The rows are grouped in 4 different ways at once. Each group adds its own fixed numbers to the row, and there is some noise. The rows also spread widely along 12 directions, which tell nothing about the answers.
Known rows, each followed by its group in each grouping:
[ 3.13 -0.63 -1.42  1.25  0.13  1.41  2.64 -0.84 -1.75  3.07  2.11 -1.97
  1.81 -0.09 -1.10  0.48  1.56  2.12  3.48 -2.59  2.36 -1.09 -0.61  0.05
 -0.78  1.55  0.11  0.45 -0.88 -2.40  0.07  0.68  0.18 -0.42  1.43  0.87
  3.82  0.03  0.59 -1.73 -0.62] => H k_416 k_196 k_296
[-0.21 -0.80 -0.75 -2.29  0.42 -2.21  0.08  0.87 -0.97 -0.07 -0.81 -2.04
 -1.92  0.62  4.12  0.05 -2.16 -0.02  0.72 -0.34  1.15  0.15 -0.23  0.50
 -0.76 -1.73 -1.12 -0.62  1.00  2.79 -1.29 -2.08  0.27  0.62 -0.41  1.42
 -1.88 -0.03 -0.34  0.21 -1.75] => E k_416 k_120 k_607
[ 0.47 -3.30  2.61 -0.46  0.84 -1.52  2.08 -0.70 -1.25 -1.22 -0.46 -2.32
  3.94  1.60 -1.27  1.50 -0.28  0.01 -3.02 -1.96 -0.63 -0.11  0.18 -0.38
 -0.29  1.92  0.74 -1.48 -3.55 -2.21 -0.43  2.39 -1.32  3.82 -1.08 -3.39
 -0.04 -1.99 -0.74 -1.74 -0.79] => H k_940 k_120 k_879
[-2.43 -0.23 -2.83 -0.93  0.61  0.77 -0.20 -0.02  2.21  0.47 -0.41  3.19
  1.15  1.54 -3.35  0.92  1.96  0.21  0.09 -3.62  1.47 -3.45  3.37  0.21
 -2.38 -1.45 -4.57 -1.87  1.31 -1.48  3.14 -2.16  1.29  1.91  2.09  0.66
  1.07  1.40  0.62  1.16 -1.18] => R k_940 k_987 k_296
[ 0.23 -1.49 -0.79 -2.34  0.58 -0.44  0.61  0.54  0.75  0.64 -1.02  0.35
 -0.90 -0.35  1.55  0.60 -0.20  0.93 -1.57 -1.76  2.46 -2.77 -0.62 -0.18
 -0.44 -1.18 -2.80 -0.47  1.52 -0.14  1.27 -2.00  3.15  0.92  0.51  2.22
 -0.22 -1.04  0.38  0.59 -0.40] => R k_140 k_682 k_879
[-2.40 -2.12  1.29  0.48  1.05 -0.25  1.79 -0.21 -0.01 -1.76 -0.39  0.37
  4.53  2.44 -4.30  0.70  0.51 -1.83 -0.60 -2.96 -1.32 -0.42  0.49 -1.89
 -1.76  2.01 -0.32 -1.14 -2.97 -2.61  1.42  2.84 -1.28  3.72 -0.34 -3.82
  1.20  0.34 -0.06 -1.70 -0.52] => Q k_140 k_987 k_607
[ 0.89  3.76  0.18 -3.03  1.46 -0.68  0.79 -0.20  2.09 -2.13 -2.90  0.71
 -2.45 -1.78 -3.65  0.87 -2.63 -1.27 -1.14 -1.80 -2.10 -1.16  1.37  2.67
 -1.43 -1.71 -2.68  0.11  1.19  0.86  1.20  1.89  1.36  3.19  2.35 -2.94
  0.32 -2.25 -2.23  0.37 -1.22] => Q k_940 k_682 k_607
[-0.97 -4.68 -0.94 -1.22  1.36 -2.08  4.02  1.08  3.47 -0.37  0.67 -2.06
  1.06 -2.47 -6.81 -1.33 -0.65 -2.05  0.99 -5.06  0.16  0.50 -4.58 -0.70
 -3.66  2.88 -3.86 -1.29 -0.18 -1.62  7.42  1.39  0.45  0.93  0.95 -2.98
  0.89 -2.10  2.50 -1.78 -0.59] => E k_140 k_417 k_607
[-1.23 -0.66 -1.43 -0.12  0.65  0.88  0.71 -0.31 -0.01  1.20  0.70 -0.11
  0.33  1.64  2.09 -0.05  0.65  0.93  0.60 -2.99  2.54 -1.25 -2.40 -3.55
  0.58 -1.25 -1.94  1.17  0.90 -0.13  1.98 -2.02  0.39  0.54  1.29  0.64
  2.64  2.07  2.69 -0.25 -0.66] => H k_140 k_196 k_607
[-1.01  3.51 -1.41 -2.09 -0.35  0.84 -1.38 -0.35  2.18 -1.10 -2.58  3.39
  0.61  3.21 -1.04  0.95  0.62  0.38 -0.28 -1.97 -1.21 -1.65  0.70 -0.24
 -0.27 -1.09 -1.79 -0.43  2.75  0.84  1.43  1.05  1.56  0.99  0.94 -3.02
  3.31  0.72 -1.03  2.25 -0.99] => H k_940 k_417 k_607
[-4.48 -3.33  0.60 -0.30  0.31 -3.10  0.20  0.69  0.66 -0.08  0.90 -3.30
  1.07 -0.45  0.70 -0.92 -0.50 -2.13  0.25 -0.64  0.30  1.89 -2.68 -3.72
 -1.01  1.56 -1.31 -1.11 -1.58 -0.50  2.96 -0.24 -2.37  2.18 -2.03 -0.73
 -0.46 -0.51  2.63 -1.78 -0.92] => E k_416 k_417 k_879
[ 0.11  1.98  4.00  0.51  1.13  1.35 -1.92  0.34 -2.37 -1.66 -2.12  1.35
  2.58  1.58  2.35  0.18 -0.53 -2.41 -2.58  0.84 -2.24 -0.63 -0.13 -2.57
  1.24 -2.49  2.82  0.38 -1.83  0.08 -4.79  1.68  0.77  3.05 -1.18 -0.89
  0.09  0.26 -0.69 -1.97  0.61] => E k_140 k_196 k_607
[ 1.98  0.74  0.33 -0.80  0.29 -0.66  0.28  0.83  0.76  0.20  0.56 -2.11
 -0.57 -3.19 -0.63 -0.77  0.17  1.50 -1.03 -2.81  2.75 -1.63 -3.80 -2.32
  1.17  1.48 -1.34  0.25  2.45 -1.57  1.53 -1.20  3.44  0.61  1.53 -0.86
  3.69 -1.68  1.39 -0.82 -0.54] => Q k_416 k_417 k_607
[ 1.40 -2.43 -0.24 -1.70  2.83 -0.56  1.62  2.38  0.56 -1.97 -0.26  0.33
  1.40 -0.72 -1.50 -0.98 -0.66  1.38 -2.24 -3.89  3.36 -0.35 -2.02 -1.32
  0.39 -0.68 -2.58 -4.27  1.40 -0.26  0.72 -5.08  2.90  1.49  2.80 -1.05
 -4.38 -1.69  1.54 -0.33 -0.57] => H k_416 k_682 k_296
[ 0.40  0.61  2.76  0.20 -0.05  1.02 -0.52 -0.92 -0.52 -1.00 -2.02  2.05
  1.74  0.03 -0.69 -0.07  0.38  0.42 -1.47 -0.99  0.56 -1.40  1.73 -1.54
  0.84 -0.55  0.92  1.17 -1.38 -1.73 -0.95  0.11 -1.72  3.68  0.51 -0.95
  1.20 -1.33  0.91  0.16 -1.07] => E k_140 k_682 k_296
[ 0.82 -5.14  0.51 -0.03  1.26  0.29  0.65  1.59 -0.93  2.19 -0.79  1.65
  0.56  0.14  3.57 -1.16 -0.92 -2.28 -1.52  0.00  0.70 -1.57 -0.63  1.63
 -2.31 -2.15 -1.06 -0.45 -1.18  2.59 -1.17 -2.09  0.75  1.37 -0.32  4.62
 -4.56  0.32  2.47 -0.45  0.29] => E k_940 k_987 k_607
[-0.23  1.43 -0.21 -0.21  1.11  0.05 -0.30  0.72  0.55  0.06  0.17 -0.07
  0.29 -1.49 -0.66 -0.41  0.17 -0.67 -0.01 -1.57  0.41 -1.12 -2.32 -2.10
  0.17 -0.29 -0.51 -0.49  1.40 -1.04  0.52 -0.05  2.27  0.56  0.80 -0.69
  2.13 -0.47  0.50 -1.33 -0.15] => Q k_416 k_417 k_296
[-0.18  0.82  1.91  2.25 -0.55  2.18 -0.60  0.01 -0.09 -0.53 -0.17  2.48
  6.67  2.89 -6.15  0.16  3.14 -1.64  1.14 -0.40 -1.82  0.57  2.69 -1.15
 -1.25  3.11  1.71 -2.99 -2.54 -5.12 -1.22  3.94  0.11  2.62 -0.38 -3.69
  1.86 -0.21 -0.56 -1.53  0.85] => H k_416 k_987 k_879
[ 1.93 -1.21  1.23  0.03 -0.19  0.37 -1.19  1.04 -1.80  2.35 -0.89  0.07
 -0.35 -0.77  5.00 -1.00  0.12 -1.13  0.02  1.76  1.37 -1.04  0.08  0.93
 -0.81 -1.60  1.03  0.21  0.23  1.54 -3.76 -1.62  1.81  0.28 -1.29  4.60
 -1.44 -0.19  0.82 -0.62  0.22] => E k_416 k_120 k_607
[-2.36  0.15 -1.00  0.74  1.49 -0.41  1.35 -1.33 -4.07  1.76  2.37 -4.38
  0.01  2.41  5.18  1.47 -0.94  0.61  2.89 -0.77  1.74  0.14  0.45 -3.40
  0.78 -2.09  0.83  1.86 -3.16  0.29 -2.18 -0.82 -4.13  1.54  0.20  1.77
  1.45  3.03  0.27 -2.81 -1.85] => Q k_140 k_196 k_296
[-1.50 -0.70  1.75  0.58 -1.38  0.62 -2.71 -0.68  1.27  0.59 -0.58  1.72
  4.24  0.51 -2.24  0.06  4.12  0.43 -3.58 -1.36  1.02 -3.07  1.92 -2.62
  0.24  1.67 -0.94 -1.81 -0.15 -4.18  1.36 -0.15  2.23  3.09 -0.80 -0.42
  3.66 -0.80  1.00 -0.04 -0.10] => E k_940 k_417 k_879
[ 1.04 -5.11 -0.04  0.25  2.58 -0.47  3.04  1.27 -1.42  2.78  1.14 -2.22
  0.94 -1.17  0.52 -1.09 -1.04 -4.32  0.91 -0.08 -0.82  0.37 -1.85  2.21
 -4.27 -1.26 -0.83 -1.67 -3.08  1.35 -0.66  0.75  0.99  0.36 -0.61  4.15
 -4.55  0.21  0.82 -4.05  0.93] => E k_940 k_682 k_607
[-2.40  0.33 -0.34 -0.85 -2.14  0.01 -0.49 -1.31  1.65  0.64 -2.59  2.81
  0.20  2.56  2.39  0.76 -0.24  0.02  0.34 -0.88 -1.33 -1.40 -1.44 -1.33
  0.24  0.89 -0.24  4.01  1.16  2.09  2.94  2.81 -2.49  1.68 -1.16 -2.16
  5.63  0.62  1.36  2.99 -1.66] => Q k_940 k_417 k_607
[-2.09 -1.76 -0.44 -2.72 -2.70 -3.43 -3.92  1.33  1.13  1.11 -1.44 -0.13
 -1.21 -0.53  4.75 -0.47  2.41  1.71 -0.62  0.81  4.95 -0.98  2.92 -0.96
  0.66  1.01 -2.90 -1.00  3.18  1.01  0.40 -5.86  0.34  1.91 -2.40  3.02
 -0.14 -0.13  1.58  3.58 -1.82] => R k_416 k_120 k_607
[ 1.35  0.25  2.44 -1.49  0.76  0.49 -1.44  1.51 -0.98 -1.23 -2.97  2.25
  0.40  0.94  3.82 -0.23 -1.91 -0.86 -2.58  0.77 -0.23 -0.86 -0.45 -0.24
  1.22 -2.84  0.97 -0.36  0.33  1.98 -3.29 -0.83  1.67  1.85 -0.15  0.79
 -3.19 -1.37  0.24  0.79 -0.06] => E k_140 k_196 k_879
[-1.98  2.34  1.90  1.37  0.46  0.12 -1.79  0.26 -2.22 -0.08  1.01 -1.81
  0.92 -0.34  2.01 -0.71  0.80 -0.65  1.88  0.63  1.83  1.56  0.01 -5.14
  2.08 -0.91  1.36  0.42 -1.50 -1.42 -1.98 -2.28 -3.04  2.32 -0.07 -0.13
  0.60  1.10  1.98 -2.13 -0.50] => R k_416 k_682 k_296
[ 0.86 -2.24  1.81 -0.78 -1.26 -0.77  0.87 -0.54 -1.79  0.70 -2.56  0.62
  0.68  1.00  4.46  1.26 -1.09  0.65 -1.15 -0.20 -0.10 -2.15 -0.36  0.93
 -0.07  0.99  0.66  3.34 -0.73  1.79 -0.95  2.32 -1.53  2.68 -2.57  0.61
  2.81 -1.04  0.20  1.45 -1.17] => R k_416 k_196 k_607
[-2.42  1.65 -0.50  0.09  0.18  0.18 -2.23  0.59  0.78 -0.23  0.89 -0.56
  2.33  1.26 -1.59 -0.73  2.27 -0.64  0.28 -1.75  0.78 -0.05 -0.12 -4.35
  0.40 -0.63 -1.34 -2.34  0.48 -2.02  0.94 -1.94  1.56  0.97  0.92 -1.10
  1.87  1.83  0.70 -1.38 -0.15] => E k_940 k_682 k_607
[ 0.86 -0.25  0.64 -1.91 -0.07 -3.26  0.21  0.69  1.64  1.39  0.47 -4.03
 -3.12 -5.91 -0.90 -1.73 -0.97 -0.89  1.53 -0.87  2.07  0.62 -2.73 -0.95
 -0.22  1.22 -1.47  1.31  0.84 -0.76  3.16 -0.50 -0.94  1.17 -0.11  0.45
  1.70 -3.32  2.54 -1.32 -1.15] => E k_140 k_417 k_296
[-1.19  4.45  0.07 -1.29  0.37 -0.62 -1.98 -0.65 -0.39  1.71  0.01 -2.37
 -4.70 -3.00  4.13 -0.54 -0.81 -1.20  0.91  1.28  1.53 -0.78 -0.54 -2.48
  1.25 -3.08 -0.83  2.97  1.34  0.82 -1.01 -1.31  0.35  1.31  0.36  3.12
  2.39  0.65  0.82 -1.21 -0.66] => Q k_140 k_682 k_607

New rows, each followed by its group in each grouping:
[-1.34  0.31  0.49  0.07  4.20  2.04  0.92  0.84 -2.39 -1.68 -0.99  1.31
  1.50  3.71  2.20  0.45 -2.46 -3.32 -2.12 -1.07 -2.54 -1.03 -0.29 -0.68
 -1.61 -5.94 -0.17 -2.40 -1.96  2.73 -3.75 -1.01  1.44  2.11  1.74  0.81
 -4.91  2.40 -0.86 -2.95  0.00] => E k_940 k_417 k_607
[-2.34  2.48 -0.92 -2.10  0.92 -0.12 -1.63  0.81 -0.51 -1.82 -0.28 -0.28
  1.25  3.39  1.62  1.03  0.32  0.51  0.02 -0.90  1.03 -0.15  0.46 -3.61
  1.40 -2.10 -0.93 -2.64  0.96 -0.76 -1.46 -2.25  2.30  0.72  0.42 -0.93
 -0.55  1.59 -1.38 -0.20 -0.48] => R k_140 k_682 k_879
[-1.03  1.47 -2.67  0.55  2.01  0.99  1.06 -0.05 -1.02  0.93  2.24 -1.24
  1.53  1.81 -1.82  0.69  1.13 -0.45  2.97 -2.25  0.74 -0.70  1.62 -0.69
 -1.83 -1.28 -1.47 -2.83 -0.70 -2.00 -0.84 -0.55  1.10  0.44  1.69  0.68
  0.55  2.20 -0.89 -2.66 -0.53] => H k_416 k_987 k_296
[ 1.36 -0.41  1.73  0.24  1.06  0.51  2.90 -1.46 -1.54  0.72 -0.75 -1.62
 -1.03 -1.49 -0.03 -0.03 -2.25 -1.04  0.60 -1.12 -0.30 -0.39 -0.55  0.41
 -1.27 -0.87  0.15  3.09 -2.67 -0.23 -0.17  2.38 -2.35  2.88  0.89  0.47
  1.20 -1.07  0.97 -2.15 -1.10] => E k_140 k_682 k_607
[ 1.11 -0.91  0.92 -2.43 -2.37 -3.68 -3.36  1.29 -0.97  2.24 -0.50 -2.56
  0.11 -0.07  4.74 -0.88  2.12  0.98  1.12  3.36  3.09  1.65  3.21  0.97
  0.49  2.14  0.32 -1.97  0.37  1.19 -2.76 -3.14 -1.71  1.37 -2.96  2.39
 -1.78 -0.74  0.35  1.63 -1.25] => H k_940 k_417 k_607
[ 3.17  2.86  1.88 -0.50  4.06 -0.09  2.19 -0.09 -2.49 -1.19  1.03 -4.31
 -0.68 -3.11 -1.03  0.92 -2.49 -0.46 -2.23 -2.81 -0.21 -1.47 -2.41 -0.77
  0.89 -2.29  0.39 -0.46 -1.46 -1.69 -2.78  1.48  3.16  2.14  1.91 -1.23
  1.09 -2.24 -1.93 -4.93  0.10] => H k_416 k_196 k_296
[-1.53  1.53 -1.02 -0.12 -0.23  0.85 -1.19  0.24  1.89  1.28 -0.54  1.86
  0.53  0.22 -3.31 -0.63  1.94 -2.93  3.20  0.92 -0.34  0.74  3.23  1.42
 -3.11  0.06 -1.59 -2.24  0.52 -1.66  0.34  0.51  0.64  0.98  0.11  0.47
 -0.63  0.04  0.18 -0.05  0.24] => H k_416 k_120 k_879
[ 0.79  4.40  2.17 -2.47  0.80 -1.40 -1.87  0.98  0.01 -1.04 -2.33 -0.72
 -2.99 -1.91  3.59 -0.34 -2.93 -1.70 -0.18  1.44 -1.21  1.05 -3.04 -1.77
  2.56 -2.56  1.65  2.47  1.38  2.30 -2.02  1.43 -0.39  1.37 -1.11 -1.64
  1.07 -1.87  0.03 -0.21 -0.10] => H k_140 k_196 k_296
[ 1.30  0.50  2.10 -0.72  3.72 -0.59  2.33  0.50 -0.95 -0.62 -0.72 -1.87
 -2.56 -3.91 -0.27 -0.42 -4.04 -2.81 -0.86 -1.03 -0.44 -0.10 -2.16  0.26
 -0.79 -3.12 -0.35  1.65 -1.86  0.95 -0.94  0.42 -0.94  3.28  2.01  0.16
 -2.59 -2.31  1.05 -3.04 -0.34] => Q k_140 k_196 k_296
[-1.03 -2.21  1.94 -1.61 -2.61 -2.36 -4.94  2.14 -0.35  1.38 -1.93  0.70
  0.54  0.21  7.22 -1.64  1.37  0.13 -1.15  3.77  2.72  0.72  0.84 -1.49
  1.59  0.81  0.88 -1.71  1.49  1.85 -2.61 -4.13 -0.15  1.30 -3.67  3.30
 -2.77 -1.04  2.06  2.65 -0.54] => E k_416 k_417 k_879
[ 0.74 -1.16 -0.10 -2.00 -0.70 -4.03  1.15  0.43  1.27 -0.24  0.85 -4.59
  2.03 -1.51 -4.61  0.46  0.79  0.21  1.69 -2.40 -0.25  0.67 -1.67 -0.78
 -0.88  4.37 -0.32 -1.48 -0.66 -3.47  2.95  3.66  0.90  0.42 -2.07 -3.26
  4.09 -2.59 -1.98 -1.78 -0.96] => E k_140 k_682 k_296
[ 3.47  1.44  0.92  1.42 -1.30  2.86  0.73  0.71 -0.08  2.13 -0.88  2.24
  2.31  0.79 -2.99 -1.18  0.98 -1.18  5.19  0.14 -1.04  1.53 -1.14  1.09
 -1.54  1.79  2.08  1.40 -0.24 -0.38 -0.11  2.90 -1.81 -0.60  0.93 -1.99
  2.17 -0.06  1.66  0.11  0.33] => R k_940 k_417 k_607
[ 1.19 -1.14  0.04  0.19 -1.21  0.60  0.32  0.11 -1.47  2.35 -1.60  1.29
  0.07  1.03  2.55 -0.47 -0.47 -1.01  3.43  1.58  0.04  0.37  2.09  2.91
 -2.21 -0.22  0.52  1.28 -0.97  2.40 -1.79  0.62 -2.45  1.13 -0.69  2.74
 -1.07  0.21  0.89  0.95 -1.13] => E k_416 k_196 k_607
[-3.19  2.21 -0.29  0.76 -2.08  0.36 -4.00  1.04  1.70  0.70  0.30  1.20
  4.26  2.70 -2.23 -1.18  4.66 -2.22  3.05  0.25 -0.86  0.88 -0.59 -4.64
 -0.18  1.90  0.87 -2.16  1.29 -2.90  0.76  1.32  1.78 -0.80 -2.04 -2.05
  4.49  2.38  0.41 -0.50  0.75] => E k_140 k_417 k_607
[ 1.43 -0.73  0.94 -1.25 -2.10 -3.36 -2.49  2.11 -2.11  1.70  0.48 -3.32
  1.65  0.69  3.68 -0.99  1.90  0.30  3.09  3.31  2.26  2.82  2.15  0.39
  0.35  3.26  1.94 -2.80 -0.57 -0.08 -4.18 -1.51 -0.89  0.37 -3.38  1.35
 -1.69 -0.10 -0.55  0.15 -0.59] => H k_416 k_987 k_607
[-1.73  1.12 -1.18 -0.61 -0.38 -0.09 -0.52 -0.43 -0.76  1.13 -0.48 -0.34
  0.18  3.03  1.83  0.30 -0.21 -1.23  3.43  0.51 -1.38  0.90  1.56  0.39
 -1.68 -1.29 -0.21  0.08 -0.72  2.02 -0.66  0.87 -2.40  0.55 -0.42  0.33
  0.45  2.02 -0.24  0.00 -1.43] => E k_940 k_417 k_607
[-4.72 -1.39 -1.39 -0.01  0.77  1.31 -0.12 -1.19 -0.91 -0.16 -0.08  1.72
  1.94  4.80  1.93  1.07  0.94  0.52 -0.11 -1.99  1.84 -1.42  3.97 -2.29
 -0.99 -2.84 -2.59 -1.23 -1.52 -0.27  0.21 -3.28 -2.21  3.24  1.51  1.75
 -1.47  2.93  1.39  0.55 -1.86] => E k_140 k_196 k_879
[ 1.78  3.50 -0.87 -0.47  0.37  1.13 -0.43  1.59 -0.10  0.83  0.71 -0.50
 -0.06 -0.68 -3.52 -1.31  1.82 -0.61  5.14 -0.53  2.35  1.55  2.48  0.55
 -1.61 -0.48 -1.28 -2.72  1.07 -1.65 -1.15 -2.83  0.84 -0.08  2.87  0.27
 -1.68  0.65  0.60 -0.85 -0.47] => R k_140 k_417 k_607
[-6.14 -1.43  1.74 -0.92 -1.94 -3.16 -2.83 -0.65  1.10 -1.05 -2.18  0.59
  2.37  1.68  0.60  1.09  2.58 -1.57 -1.99  0.38 -0.53 -0.91  3.44 -2.20
 -1.05  2.42 -1.61 -0.06 -1.29 -1.06  1.65  1.22 -3.15  5.71 -4.51 -1.31
  3.15 -0.10  0.09  1.25 -1.39] => R k_416 k_417 k_607
[ 0.18 -1.09 -0.62  1.65  0.08  1.99 -0.06  1.04 -1.42  2.66  0.83  0.53
  1.46  1.14  2.22 -1.64  1.20 -1.03  3.24  0.11  1.32  0.33 -1.42 -1.46
 -1.27 -0.79  0.33 -0.60 -0.03  0.60 -1.28 -1.83  0.56 -0.72  0.41  3.10
 -0.49  2.03  2.52 -1.31  0.02] => E k_416 k_417 k_607
[-3.47 -0.21  0.48  0.93 -2.93 -1.40 -5.81  1.72  0.12  1.69  1.55 -0.43
  4.83  2.63  0.69 -1.79  5.50 -1.29  2.48  2.22  1.80  2.19  2.81 -4.57
  0.66  2.38  0.72 -3.89 -0.38 -2.37 -1.20 -2.91 -0.83  0.74 -2.98  0.59
  0.57  3.01  1.57 -0.07  0.03] => E k_940 k_987 k_607
[ 2.97  2.25 -0.06  0.60  1.04  2.96  1.16  0.96 -0.18  0.43 -0.76  2.83
  2.05  1.12 -3.44 -0.06  0.15 -1.28  3.22 -1.11 -1.07 -0.02 -0.21  1.30
 -1.51 -1.14  0.87 -0.76 -0.04 -0.58 -1.14  1.35  0.44 -0.32  2.18 -1.42
 -0.17  0.02  0.14 -0.75  0.21] => R k_940 k_417 k_296
[-0.69  0.53  1.03 -1.38  0.14 -0.30 -0.34  1.15  1.48 -3.45 -1.66  1.31
  2.88  2.18 -3.93 -0.39  0.20  0.35 -0.11 -3.28  0.47  0.91  0.30 -2.23
  0.22  0.44 -0.98 -2.39  0.85 -1.45  1.13 -1.48  0.42  2.15  1.81 -5.17
 -0.61 -0.51  0.49  0.73 -1.36] => E k_140 k_120 k_607
[ 2.53  1.63  1.53  1.03  0.97  2.77  1.12 -1.55 -0.56  1.52 -1.32  2.47
 -2.21 -3.29  0.61 -0.48 -1.06  0.64 -0.94 -1.42  1.90 -3.18  0.28  0.36
  0.30 -2.04 -0.69  4.01 -0.15 -0.64 -0.10 -0.29 -1.24  3.39  2.76  1.81
  2.42 -1.72  3.13 -0.21 -0.92] => H k_416 k_987 k_296
[-0.83  0.45  1.66 -0.80 -3.33 -0.97 -4.74  0.26  2.37  0.63 -1.90  2.03
  2.84 -0.07 -1.45 -0.77  4.78  0.12 -1.31  0.11  1.44 -2.02  2.43 -2.24
  0.61  2.75 -0.21 -0.84  2.01 -3.42  0.58 -0.11  2.82  1.81 -2.64 -0.51
  4.92 -0.80  0.11  1.79 -0.12] => E k_140 k_120 k_607
[-1.60  2.73  0.07 -0.12 -0.07  3.13 -0.24  0.24  0.90 -1.95 -3.61  6.28
  1.83  6.14  2.12  0.31 -2.02 -1.23  1.14 -1.01 -3.39  0.19 -3.89 -3.34
  1.29 -2.26  1.77  2.76  1.65  2.96  0.23  3.13 -1.10  0.18  0.62 -4.77
  2.71  2.45  1.39  2.29 -0.14] => H k_140 k_987 k_607
[-3.64  1.06 -2.69 -1.20  0.07 -1.23 -0.07 -1.60  0.40  2.10  1.16 -2.14
 -2.55 -0.21  1.07  1.00  0.61 -0.11  1.69 -1.59  2.00 -2.36  3.15 -0.82
 -1.84 -0.98 -3.80  1.29 -0.07 -0.86  1.94 -0.86 -0.74  2.50  0.54  2.88
  3.30  1.88  0.15 -0.55 -1.97] => Q k_140 k_987 k_607
[-5.90  0.33 -3.27  0.89  1.29  2.50 -3.09  1.14  0.68  1.66  0.90  3.78
  3.01  3.93  0.17 -0.08  4.57 -3.38  0.52 -0.26  0.33 -2.77  3.05 -2.14
 -3.33 -2.97 -3.10 -4.58  1.35 -0.76 -1.00 -2.80  4.93  0.20 -0.23  4.23
 -0.57  5.18 -0.40 -1.15  1.17] => Q k_416 k_417 k_607
[-4.02  2.25  2.21 -0.47 -0.53 -1.98 -3.96  0.63  0.03 -1.26 -0.18 -1.10
  2.22  0.39 -0.72 -0.20  2.85 -1.43  0.25  0.70  0.95  0.92  2.39 -4.58
  1.10  0.76  0.34 -1.66 -0.83 -3.04 -0.64 -1.15 -1.96  3.46 -2.05 -1.97
  1.55  0.30  0.43 -0.99 -0.69] => R k_140 k_417 k_296
[-1.11 -0.08  0.86 -0.89  0.06 -0.22 -2.06  0.93  0.66  0.73 -1.75  2.16
 -1.06 -1.52  1.80 -0.56  0.56 -1.56 -1.79  0.18  1.41 -2.56  1.45 -0.07
 -0.97 -1.38 -2.31  0.16  1.27  0.53 -0.28 -2.01  1.86  2.88 -0.74  2.93
 -0.15 -0.23  1.44  0.63  0.03] => R k_416 k_987 k_607
[-3.06 -0.60 -0.12  0.02  1.90  1.31  1.35 -0.42  0.30 -0.72 -2.22  3.08
  2.33  3.86 -0.30  1.45 -1.38 -4.19 -1.48 -1.20 -4.95 -1.88 -1.07  0.18
 -2.72 -2.10 -0.25  0.30 -1.52  1.82  0.13  4.66  0.68  2.18 -0.77 -1.53
  0.95  1.71 -1.44 -1.11  0.24] => Q k_940 k_417 k_607
[-1.36 -0.65 -0.53 -2.88 -2.68 -3.39 -1.95 -0.64  0.48  1.86 -1.66 -1.08
 -1.45  0.33  3.39  0.98  1.60  1.27  0.75  0.77  2.22 -1.32  4.62  1.74
 -0.91  1.50 -2.51  0.88  0.74  1.18  0.95 -1.50 -2.78  2.96 -2.52  1.96
  1.98 -0.37 -0.13  2.93 -2.60] => R k_940 k_417 k_607
